The groups are shells around one centre, one inside the other: the same stretched ball of 2 dimensions in 8 sizes.
Some rows, each with its group after it:
-2.87 -1.52 -3.28 1.06 -1.73 4.89 -5.48 3.46
K_845
0.85 0.48 3.54 -0.26 3.20 -3.24 3.32 -3.22
K_474
-1.81 -2.22 -2.71 0.72 -1.55 4.71 -4.54 2.30
K_60
-2.18 0.93 0.33 0.76 1.35 -0.23 -1.20 0.93
K_303
0.85 0.69 3.71 -0.28 3.37 -3.58 3.54 -3.36
K_393
2.76 -2.45 2.60 -0.85 1.58 -0.57 2.75 -4.26
K_393
0.33 -2.73 -0.71 0.00 -0.56 2.96 -1.68 -0.50
K_808
-2.76 -1.44 -3.06 1.02 -1.56 4.61 -5.22 3.27
K_474
2.54 -1.98 2.88 -0.78 1.93 -1.16 3.07 -4.26
K_60
-2.14 0.95 0.34 0.77 1.40 -0.28 -1.13 0.92
K_303
-2.96 0.37 -1.31 1.05 0.19 1.73 -3.25 2.44
K_464
2.93 -1.03 4.42 -0.95 3.20 -3.25 4.90 -5.41
K_845
0.43 1.10 3.68 -0.13 3.51 -3.75 3.37 -2.98
K_554
2.49 -1.12 3.76 -0.81 2.78 -2.56 4.06 -4.70
K_808
2.13 0.44 5.06 -0.74 4.12 -4.80 5.43 -5.13
K_554
2.88 -0.46 4.97 -0.96 3.78 -4.20 5.55 -5.69
K_464

New rows. What belongs after each?
2.60 -2.73 2.10 -0.81 1.18 0.11 2.14 -3.84
K_464
-0.02 -3.06 -1.50 0.12 -1.16 3.97 -2.70 0.22
K_393
-1.27 -2.87 -2.82 0.55 -1.89 5.19 -4.55 1.91
K_464
3.08 -0.75 4.91 -1.02 3.62 -3.94 5.53 -5.83
K_464
-1.43 0.58 0.84 0.50 1.58 -0.56 -0.37 0.03
K_60
2.86 -2.48 2.71 -0.92 1.64 -0.67 2.95 -4.45
K_464
0.24 0.64 2.98 -0.08 2.91 -2.76 2.53 -2.49
K_474
-1.95 -1.93 -2.62 0.75 -1.42 4.47 -4.52 2.40
K_808
1.25 0.64 4.18 -0.41 3.65 -4.02 4.19 -3.94
K_464
0.24 -2.72 -0.83 0.02 -0.60 3.03 -1.81 -0.36
K_808
2.92 -0.73 4.74 -0.97 3.51 -3.79 5.28 -5.58
K_393
-1.83 1.02 0.83 0.64 1.72 -0.84 -0.51 0.38
K_303
0.18 0.56 2.75 -0.05 2.74 -2.52 2.27 -2.30
K_60
2.83 -1.66 3.59 -0.89 2.48 -2.08 3.97 -4.91
K_474
-0.04 -2.87 -1.36 0.17 -0.97 3.69 -2.50 0.17
K_474
-1.36 0.57 0.88 0.51 1.60 -0.63 -0.31 -0.04
K_60
-0.78 0.53 1.58 0.27 2.00 -1.33 0.65 -0.88
K_808
2.66 -2.12 2.87 -0.85 1.90 -1.07 3.06 -4.34
K_474
-0.97 -2.97 -2.59 0.46 -1.75 5.00 -4.15 1.56
K_464
-3.54 -0.10 -2.55 1.23 -0.77 3.28 -4.80 3.59
K_303
2.31 -0.77 3.95 -0.76 3.01 -2.93 4.19 -4.67
K_808
-2.51 -1.76 -3.10 0.94 -1.70 4.84 -5.19 3.10
K_474
-3.37 -1.21 -3.55 1.23 -1.75 4.94 -5.92 4.02
K_464
2.29 0.08 4.85 -0.76 3.85 -4.36 5.26 -5.16
K_464
2.68 -1.23 3.87 -0.85 2.80 -2.61 4.22 -4.91
K_60
1.25 -3.37 -0.27 -0.32 -0.51 2.91 -0.92 -1.51
K_554
-0.49 0.73 2.10 0.18 2.42 -1.97 1.38 -1.41
K_474
2.49 -2.10 2.63 -0.76 1.73 -0.82 2.75 -4.04
K_60
0.28 1.13 3.50 -0.11 3.40 -3.61 3.14 -2.78
K_554
-0.68 1.04 2.25 0.23 2.61 -2.27 1.44 -1.32
K_464
-2.07 0.18 -0.34 0.72 0.72 0.87 -1.92 1.17
K_808
1.33 0.07 3.65 -0.41 3.11 -3.13 3.59 -3.70
K_808
1.90 -2.64 1.37 -0.58 0.74 0.80 1.12 -2.91
K_474
2.07 -0.45 3.99 -0.69 3.12 -3.14 4.17 -4.51
K_808
2.15 0.19 4.76 -0.69 3.89 -4.38 5.09 -4.97
K_464
